There are 3 ways to turn a row about zero (a turn may also mirror it). The second row of each pair is the first, turned, with some noise.
Some pairs, each with its turn after it:
[6.6, 10.1, -12.1, 0.4, -2.0]
[-1.2, -5.4, -11.1, -2.6, -10.4]
J_964

[-29.9, 9.6, -3.5, -22.1, -23.6]
[1.3, -19.3, -13.8, 37.1, -8.6]
J_430

[-2.6, -1.5, -0.1, -1.3, 15.5]
[12.4, -2.1, -4.4, 2.5, 6.9]
J_964

[18.1, 17.1, -4.8, 12.6, 24.4]
[10.7, -11.4, -26.2, 22.4, -4.6]
J_964

[4.2, 12.2, -1.2, 12.3, -15.8]
[4.8, 11.3, -20.7, -2.1, 1.6]
J_56

[-14.8, 1.9, -9.4, -12.3, -9.8]
[-14.0, -5.2, -7.3, 17.6, -1.7]
J_56

[-0.5, 5.0, 22.1, -9.6, 8.7]
[2.5, 14.8, -18.7, -1.8, -13.2]
J_430

[3.5, -4.2, -44.2, 28.3, 0.2]
[-17.3, -25.8, 34.5, -11.6, 24.1]
J_430

[-9.5, -14.8, 1.5, 9.6, -1.3]
[8.9, 4.8, 15.7, 2.5, -2.3]
J_964

[6.5, 13.2, 0.9, 2.5, 1.2]
[7.7, -2.1, -9.7, -6.0, -8.2]
J_56

[0.5, -31.6, 11.9, -0.8, 14.8]
[24.3, 0.8, -15.1, -21.7, 10.5]
J_430

[0.7, 1.4, -8.6, 6.4, -0.3]
[-1.0, 8.7, -0.6, 1.5, -5.9]
J_56

[-27.7, -1.7, 11.7, 0.1, 27.3]
[21.1, -13.0, 22.3, 21.1, -3.3]
J_56

[-1.2, -9.2, 12.5, -17.0, -8.0]
[16.7, 6.4, -10.8, 12.0, -1.2]
J_430

[8.2, 44.2, 7.6, 8.8, 5.9]
[-16.6, -34.7, -20.6, 15.7, -1.5]
J_964

[4.2, -1.7, -14.1, 8.9, 1.8]
[-4.9, 13.4, 1.1, -1.7, -9.0]
J_56

[3.3, -3.3, -2.1, 19.7, 2.5]
[-0.7, -5.1, 11.9, -15.5, -1.3]
J_430

[5.0, -11.2, -1.0, -10.6, -9.1]
[-5.4, 16.2, 0.8, -7.4, 0.5]
J_964

New pairs, each followed by its turn:
[0.8, 0.6, 4.6, 9.0, -2.4]
[6.6, 5.8, -1.5, -0.4, 3.9]
J_56

[2.3, -12.0, -7.3, -7.1, 7.3]
[3.6, 1.0, -4.1, -1.8, 15.7]
J_430

[-7.2, -12.7, 0.4, 11.8, -2.0]
[2.9, 13.7, 6.8, 6.5, 9.0]
J_56

[-28.0, 24.1, -6.8, 19.0, 4.1]
[-27.6, -26.0, -1.3, -2.5, -18.8]
J_430

[4.3, 5.6, 2.2, -2.4, -4.6]
[-8.0, -1.2, -2.6, 1.3, 0.3]
J_964

[-33.0, -44.2, 44.2, 41.2, 7.3]
[37.1, 23.3, 38.0, 24.5, 53.3]
J_56

[-1.2, 8.8, -10.1, -10.0, -9.6]
[-8.2, -3.1, -7.5, -15.2, -6.3]
J_964

[11.1, 4.8, -12.1, 5.8, 16.5]
[-15.7, 5.9, 4.2, -13.6, 13.5]
J_430

[2.0, 15.1, -22.9, 1.8, -24.8]
[-15.5, 11.8, -28.4, 5.8, -11.1]
J_56

[4.0, 6.0, -9.3, -1.5, 9.8]
[7.4, -4.2, -13.3, -0.8, -2.6]
J_964

[-18.6, 3.2, 18.9, -29.7, -15.0]
[-21.2, -3.3, 11.6, -22.5, 27.5]
J_964

[-0.3, 15.2, -6.7, -7.0, 18.4]
[6.9, -11.8, 2.3, -1.0, -21.9]
J_56

[17.0, 14.8, 14.1, 4.1, 5.6]
[-11.3, -5.5, -14.5, 20.4, 5.7]
J_964

[17.6, 22.8, 1.5, -6.2, 31.1]
[-29.0, 27.0, -11.0, -13.6, 4.3]
J_430

[1.8, -16.8, -28.9, 28.4, 13.3]
[-4.5, -21.7, 20.7, -25.8, 22.5]
J_430

[-7.3, 12.8, 0.0, 24.4, -15.1]
[-5.5, -13.9, 19.1, -0.7, -20.6]
J_430

[2.3, -35.2, -12.9, -7.9, 12.7]
[-22.2, 6.8, 34.0, -0.9, 3.7]
J_56

[34.9, 26.9, 2.0, 0.6, -4.0]
[-24.0, -3.1, -30.9, 17.6, -9.2]
J_964

